The groups are shells around one centre, one inside the other: the same stretched ball of 7 dimensions in 10 sizes.
Known rows, each followed by its group:
[-18  -7  27  14  -8  20   1   8  45  -8 -54 -11  15 -10  -9 -59 -16 -61
   3 -43 -49] | R
[ -8  34 -37 -34 -18  23   3 -50  16  -5 -10 -47 -35 -24   7   7  -1  -2
 -36 -27  22] | D
[  8  -6 -17  11   7  17  25  13 -14   0 -21  33  23  25  27  52  32  38
  -9  15 -22] | L
[ -3 -39  15  47   1  29  22  38  25  -9 -52  39  60  13  15 -19  13 -11
  19 -15 -61] | X
[ -2  -6  -7   3   5  20   1 -14  17  -9 -18  -2  12 -11 -25 -15  -6 -11
 -17   1   0] | F
[  1  28   6 -19  -6  -8   2  14 -22  16   9  22 -33  25  31  26  16  30
  -9  19   1] | R
[ 14 -12 -42  13   4  27  22  -5 -20  -5   7  19  24   6  25  58  33  70
 -10  20  19] | L
[ -6 -30  39  28  12 -17 -13  26  13  -4  -4   1  29  -5 -22 -46 -20 -45
  31 -15 -26] | R
[ 11 -60  -5  47   2  14   0  15  20  -7  18  46  63 -18 -35 -55 -14  -5
  21  26   8] | X
[  5 -50  15  41   6  -6  -3  23  18  -6   6  28  54 -10 -26 -50 -17 -32
  30   4 -17] | Z
[  0   5  10  -1  14 -20  -5   8 -24   1  12 -18  -6   9  14  33   8  14
  11  -8   0] | B
[ 14 -18  -9   6  18 -14 -10  -4 -21   0  42  17  13  -4 -31  10  -4  24
   0  41  38] | B
[  8   5 -53  -1   0  31  19 -25 -19  -9   6 -20   5  -7  34  68  33  72
 -16  -4  31] | X
[ 11 -15  -1   5  12  -8   4   7  -3   4   2  47  21  14 -28  -1  -2 -11
 -13  42 -10] | L
[ -2  17 -10 -10   6  10  10  -7 -11  -3 -19 -17  -9  10  21  44  19  20
 -14 -12  -9] | B
[ 22 -46 -32  37   3  23  14  13 -10  -2  30  66  52   1  -7   7  17  61
   5  56  29] | M
[ -1  22   3 -23  -9 -17 -12  -7  -7  12  25   1 -34   0   0 -11  -9  -4
  -8  11  19] | B
[-11 -13  13  18   3  14   6   5  26 -11 -43 -17  25  -6   0 -20  -4 -37
   7 -39 -41] | Y
[  5 -28  17  29  20  -4   5  30  -9  -3  -8  30  37  17  -5   9   8   5
  16  15 -23] | Y
[  3  20 -25 -22  -6 -32   3 -19 -24   7  30 -38 -23  -2  40  49   9   4
   7 -25   9] | A
[  0 -15  20  24  -1  33  13  36  15   3 -39  72  26  25  -4 -26  12  11
 -10  33 -33] | M
[  7 -41  -9  37   8  30  20  15  20 -10 -31  46  61   4 -15 -11   8  -2
  -2  16 -30] | A
[ -5  28 -21 -24  -6  22   0 -29   0  -3  -5 -27 -29 -10   5  17   7  23
 -29  -7  25] | F
[-18  46   2 -40 -10  -5  -5 -32  16   0 -28 -61 -47 -10   9   0 -10 -48
 -24 -50 -17] | D
[-12 -36  30  41  -2  39   6  26  52 -12 -61  31  50  -5 -25 -76 -12 -47
   7 -17 -53] | A
[ -2  24   6  -7  16   0   7  15 -37   3  -8 -12 -19  28  41  71  33  54
  -2  -3  -4] | A
[ 16 -31 -16  16  21  -2  -3  -5 -13  -6  29  23  32  -6 -37   8  -2  20
  -2  41  29] | F
[ -5  66 -32 -54 -12 -20   3 -34 -40  11  24 -69 -73   5  69  88  26  43
 -16 -36  26] | M
[  5 -23  11   7  -3  -9  -9   3  24   5   9  46  19  -7 -49 -66 -29 -49
  -5  34  -4] | A
[-14  39  12 -11  -7  18   8  17 -18   5 -25 -22 -38  22  66  44  32  49
  -1 -31 -13] | D
[-10  45 -21 -40 -13   3   5 -36   4   2 -17 -48 -43  -6  24  27   5 -13
 -29 -34  -3] | L
[-14 -27  36  25 -10   3  -1  19  56  -5 -48  14  36  -9 -25 -90 -31 -98
  15 -34 -66] | D
[ 10 -19 -10   9  15   4 -15 -13  -8  -6  38   4  11 -19 -42 -12 -11  25
  -4  33  51] | R
[ -6   4 -22   3 -14  38  15 -13  20  -7 -30 -10   6  -9  21   1  12  11
 -14 -25  -9] | Y
[  1  24 -32 -32  -6   9 -15 -48  -3  -1  36 -34 -38 -30 -21  -1 -10  23
 -30  11  66] | D
[-13   0   2  12  -7  28  11   2  22 -10 -43 -25  12  -6  24  -4   9  -9
   3 -46 -32] | Y
[  0  13   4  -9  11   8   3   2  -9   1 -15  13  -9  16  -3  23  11  14
 -21  18  -5] | R
[-21  44  33 -33  -8  -8 -14  -6  15   6 -29 -36 -51   2   1 -26 -15 -49
 -16 -34 -23] | X
[ -5   8  18   7  -4   3   9  32  -9   9 -18  22  -4  26  41  15  20  18
   9  -5 -30] | Z
[-14 -17   5  31  -8  27  19  15  28 -13 -53 -23  36  -5  38  -8  12 -19
  22 -64 -55] | M
[ -2  -7  15   5  16 -16  -1   6   1  -4 -16  -8  15   6 -11   5  -4 -33
   5 -11 -29] | Y
[ -2  15  12 -22 -11 -27 -10  -2   7  14  12  14 -23   4 -12 -32 -20 -46
  -8  10  -8] | Z
[ -6  26  27 -17   9 -17 -17  11 -22   9  14 -10 -38  13   4  10   1  15
  -1   7  14] | Z
[ 10   1 -29   9  -4  37  24  11 -17   3  -6  47  10  22  35  48  39  78
 -17  34   8] | X
[ -2  35 -23 -33  -6  -9  -1 -29 -16   4  14 -41 -39  -4  25  41   8  15
 -16 -18  21] | B
[ -5  -9  11  21 -11  17  14  30  10   3 -26  26  18  15  35  -8  15   7
  13 -13 -36] | Z
[-11  -1  28  -4  -3  -4 -18  -4  31   0 -12  -4  -6 -15 -41 -70 -33 -63
  -5  -8 -11] | Z
[ -8  37  -4 -25   7   2 -10 -18 -24  -1  10 -54 -44  -4  20  44  12  40
 -11 -19  33] | L
[  2 -32  36  21  30 -25 -11  18   9  -6 -13  17  38   5 -55 -31 -23 -62
  10  12 -34] | D
[ 16 -26 -14  18  24   7  16   9 -14  -5  -9  43  42  19 -15  39  18  21
 -11  39 -13] | M
[ -3 -37  22  36   3  28  -7  20  31  -8 -14  35  38 -12 -40 -71 -17 -15
   8  15  -4] | R
[-15 -19  34  25  -1  -7  -9  19  24  -7 -17 -28  20 -14   3 -48 -18 -49
  35 -51 -33] | D
[ -5   7  24  -9 -16 -20 -16  11  12  14  19  19 -21  -2  -9 -58 -23 -37
   7   7   0] | X
[  7  23 -10 -24  -9 -22   1   1 -23  18  28  21 -29  18  23  26   9  17
 -10  25  11] | F
[  6 -11 -19   8  10  14  11  -9   1  -8 -13   6  23   0  -7  22  10   9
 -13   7  -5] | F
[-13  11  31  -3   7 -11  -5   9  10  -2 -30 -25  -8   5   2 -11  -7 -43
   4 -34 -37] | Y
[  8 -36  -8  30   1  16   6  10  12  -5   4  34  42  -7 -14 -24  -1   6
   8  17   1] | B
[  1  23 -35 -29   8 -18   0 -44 -20  -6  18 -68 -23 -15  12  59   5   4
 -13 -30  23] | M
[ 13 -36  -8  27   9   6   2  12  -3  -2  20  42  39  -1 -20 -10   1  19
   8  36  13] | B
[ 10  -1 -37  -8 -19 -13   9 -15  -6   9  35   7  -1  -7  25  11   4   8
   2   3  16] | X
[  8  -4 -25  -4 -14 -13  10  -9   2   7  16  12   7  -2  15   4   0 -13
   0   1  -4] | R
[  1  -1  22  -5  17 -22 -21   1  -9   2  22  -2 -10  -2 -35 -17 -17 -14
   0  19  18] | Y
[ 17 -18  -2   5  14 -35  -1  13 -26  10  38  37  16  16 -10  20   0   4
  10  40   6] | F
[  0  19 -26 -28 -23 -16  -5 -32   7   8  30 -23 -29 -21   7 -14 -14 -21
  -9 -12  23] | A
[  3  10 -18 -10  14  -3  -3 -20 -23  -6  18 -38 -11  -8   6  46  10  33
  -6  -7  30] | F
[-17   9  28  14  -5  36  15  29  23  -4 -72   9   6  21  30  -9  17  -7
  -4 -32 -59] | A
[ 18   3 -36  -9  -1  -4   2  -8 -37  10  57  26 -10   4  14  44  19  73
  -9  48  56] | L
[-12  42  -3 -25   3  10   8 -12 -13  -2 -31 -47 -35  11  40  57  24  20
 -18 -37 -14] | L
[-13  25 -31 -13 -11  52   8 -38  17 -15 -32 -55 -20 -24  20  16  14  31
 -28 -42  18] | M
[ 10  24 -42 -26  -6 -18  11 -22 -34   9  35 -19 -25   5  44  71  22  40
  -8   0  24] | Z

New rows. What belongs after each?
[  7   0 -36  -2  -1   2  21 -14  -9  -2  -5  -5  14   4  27  49  20  13
  -8  -9 -11] | Z
[ -4 -21   5  33   2  35  30  28  21  -9 -68  30  48  21  25  10  24  -5
   2 -19 -68] | M
[ 15  14  -4 -28  12 -46 -12  -6 -36  17  51  25 -25  16 -18  27  -5   3
 -12  52  27] | A
[ -4  -9   5   9  -6  -9   1   7   9   1  -2  -7  11  -4  13 -14  -5 -24
  17 -24 -19] | B
[ 13 -34   6  17   7 -21 -18   8  -4   4  52  36  22 -12 -43 -43 -23  -6
  16  44  34] | L
[  8 -42   7  32  10  10  -6  12  15  -6  10  39  43 -11 -45 -48 -16  -8
   8  31   9] | Y
[ -12  -42   34   44  -10   40    2   28   63  -10  -56   43   52  -11
  -35 -106  -23  -61    9  -11  -51] | M
[ -4   0 -17   8 -15  34   8  -4  14  -4 -10  -1   3 -11  20  -9  10  27
  -4 -13   8] | Y
[ -7   5   0  -1  17  -5  -2 -15  -5 -13 -15 -60   1 -10   5  32   3 -10
   4 -43  -9] | X
[  1  18   0 -12  18 -27   1   2 -37   2  10 -35 -16  16  32  69  19  22
   8 -17  -3] | L
[  5   8 -36 -11  -4   0   1 -26 -17  -2  33 -31 -12 -16  20  35   9  37
  -3  -8  39] | R
[ -8   3   2   1 -19   9   0   1  20   2  -8  -4  -5  -9  16 -33  -6 -17
   5 -23 -11] | Y
[ 15 -41   8  27  25  -4 -21   9 -12  -4  48  38  32 -11 -61 -29 -16  25
   9  60  50] | X
[  8 -25 -23  23  10  20  15  -2  -1 -10  -8  11  39  -2   0  24  15  25
  -1   6  -2] | F
[ -4   0  12  12  16  13   5  15 -10  -6 -23  -4   9  13  11  28  17  23
   1  -8 -15] | Y
[  0 -18  15   8  11 -22 -16  -2   5  -4  19 -14  12 -15 -31 -30 -23 -36
  14  -5   5] | B
[ -7 -33  23  39  -1  30  12  30  38  -9 -54  34  50   4  -8 -48  -2 -34
  10 -14 -56] | Z
[  7  21  -9 -16   0  -8  -2   4 -34  13  33  12 -29  15  26  40  18  54
  -6  27  30] | F
[-10  54  -9 -31 -17  10  24   3 -14  12 -38 -11 -44  32  79  65  38  27
 -20 -30 -36] | D
[ 12  14  -6 -23   4 -38  -6  -2 -31  16  43  19 -23  16   2  29   1   9
  -6  36  19] | F
[  2  -3 -32   4 -10  12  21 -11   4  -4 -12 -11  16  -3  36  30  18   9
  -1 -26 -16] | Z
[ 16 -14 -35   5   2  -8   9  -8 -22   3  37  16  15   0  11  36  13  37
   3  23  25] | F
[  8   9 -22  -9  -2  12  -1 -10 -17   5  28  15 -14  -1   3  19  11  52
 -16  32  42] | B
[  1   3 -25   0  -1   6  10 -12 -11  -4   4 -26   3  -5  30  40  17  27
   2 -21   6] | Y
[-16  48   4 -35 -14  -6  -3 -15  -1   6 -13 -49 -53   1  36  16   4 -11
 -12 -42  -7] | F
[-25  44  16 -26 -15  29  -8 -17  26  -3 -42 -50 -48 -11  13 -25  -5 -17
 -23 -48  -8] | X
[  2  -7  16   4  23 -11 -19   2 -15  -4  21  -8   0  -5 -33  -2  -9   9
   3  18  26] | F
[-10   6  38  -2  -6 -15  -2  24  20  10 -30  22  -4  17  -1 -40 -13 -60
   3  -9 -52] | L
[  9 -26 -18  15  -2 -10   8  -2   5  -1  14  15  32  -7  -3  -5  -3 -15
  10   3  -7] | F
[ -6  20  20 -26   8 -26 -23 -14   0   5  11 -20 -32  -5 -33 -21 -24 -39
 -12   3  10] | L
[-12  31  15 -24  -8 -24  -3  -2   1   8 -12 -34 -33   6  27   5  -3 -37
   1 -40 -28] | F
[-30  34  53  -9 -10   8  -6  22  22   2 -57 -35 -34  10  31 -30  -3 -40
   6 -61 -53] | M
[ 12 -10  16  -3  23 -34 -13   8 -17   7  25  35   6  13 -44  -4 -14 -20
  -5  49   6] | A
[ -8  17  41  -3  20 -17 -16  26 -27   5   3 -15 -24  19  10  20   6  18
  12  -3  -1] | D
[ -2 -26  25  26   3  15   0  25  24  -2 -24  43  32   4 -26 -51 -10 -26
   4  14 -27] | Y
[  4  42 -31 -37  11   3  -8 -35 -43   0  36 -45 -51  -4  15  75  21  76
 -28  12  67] | M
[ -1 -28  23  29  26  18 -13  13   5 -14  -7   3  29  -9 -42 -24  -8   9
   7  12  11] | L
[ -2  18  -3  -7 -12  16   4   8  -7   9   3  17 -21  11  28   8  16  38
  -9  10  10] | Y
[-21 -16  26  31 -11  41   4  17  48 -14 -60 -13  27 -14   7 -61  -7 -35
  14 -54 -45] | A
[ 21 -36  -4  14  23 -44  -6   7 -24   4  49  33  34   5 -33  10 -10 -10
  16  43  12] | L
[ -7 -27  30  27   2   8   4  25  34  -4 -42  31  38   4 -22 -54 -13 -56
   8  -8 -53] | R
[ -5  -7   6  15  -6  30  17  16  22  -3 -47  28  21  12  11 -12  11  -7
  -8  -6 -41] | F
[  2  -1  -9   3  12   5  -6  -8 -17  -6  18 -21  -1  -8  -1  24   7  36
   1   1  30] | B
[  0  -8   5  -1  -6  -5 -10  -6  18   3   9  15   3 -12 -30 -48 -22 -35
  -5  11   4] | B
[ -9   2  28   1   4 -26  -2  15   8   3 -20 -13   2   9   6 -11  -9 -55
  14 -30 -46] | F
[-17  31  35 -24 -18 -28 -19   5  10  13   4 -28 -46  -3  15 -42 -21 -50
  10 -35 -14] | M
[  8   0 -26  -4 -20  -7   3  -5 -10  10  41  11  -7  -7  27   4   5  26
   8   8  27] | D
[  1 -33  -4  28  18  16  -1  -6  11 -18  -9 -16  41 -19 -27  -9  -5  -4
   8 -12   2] | Z
[  2   9   5  -6   9   4 -11   1 -16   2  18   5 -16   2 -10   7   3  34
  -9  24  31] | B
[  5  25  12 -14   3 -13   3  28 -37  19  13  39 -28  39  33  43  25  46
  -6  35  -1] | D
[ -8 -22  29  24  -5  13  -3  21  34  -2 -27  26  26  -4 -22 -68 -18 -44
   9  -6 -32] | Y
[-12  39   1 -20 -11  18  10   2  -3   5 -30 -16 -35  15  46  29  22  21
 -16 -25 -17] | Y
[ 20  -5 -62  -7   2  12  12 -33 -24  -2  39   7   8  -9   4  55  20  63
 -21  33  52] | X
[  2  35 -15 -36  -6   4 -11 -24 -15  10  29   3 -49  -1  -8   9   0  33
 -34  34  49] | A
[ -5 -10 -14  21  -4  38   9  -1   9 -12 -16 -18  18 -13  22   5  15  36
   5 -26   6] | Z
[ -3   7 -18  -4 -17  24   2 -13  11  -1   4  -5 -10 -14  11 -13   2  20
 -10  -6  21] | B
[ -8  16   7 -20 -20 -30 -13 -11  13  10  19 -25 -27 -14   7 -37 -24 -53
   8 -28  -4] | X
[ -4 -32   3  26  -6  10   8   5  38  -9 -29  10  44 -13 -14 -49 -15 -55
  10 -23 -40] | Z
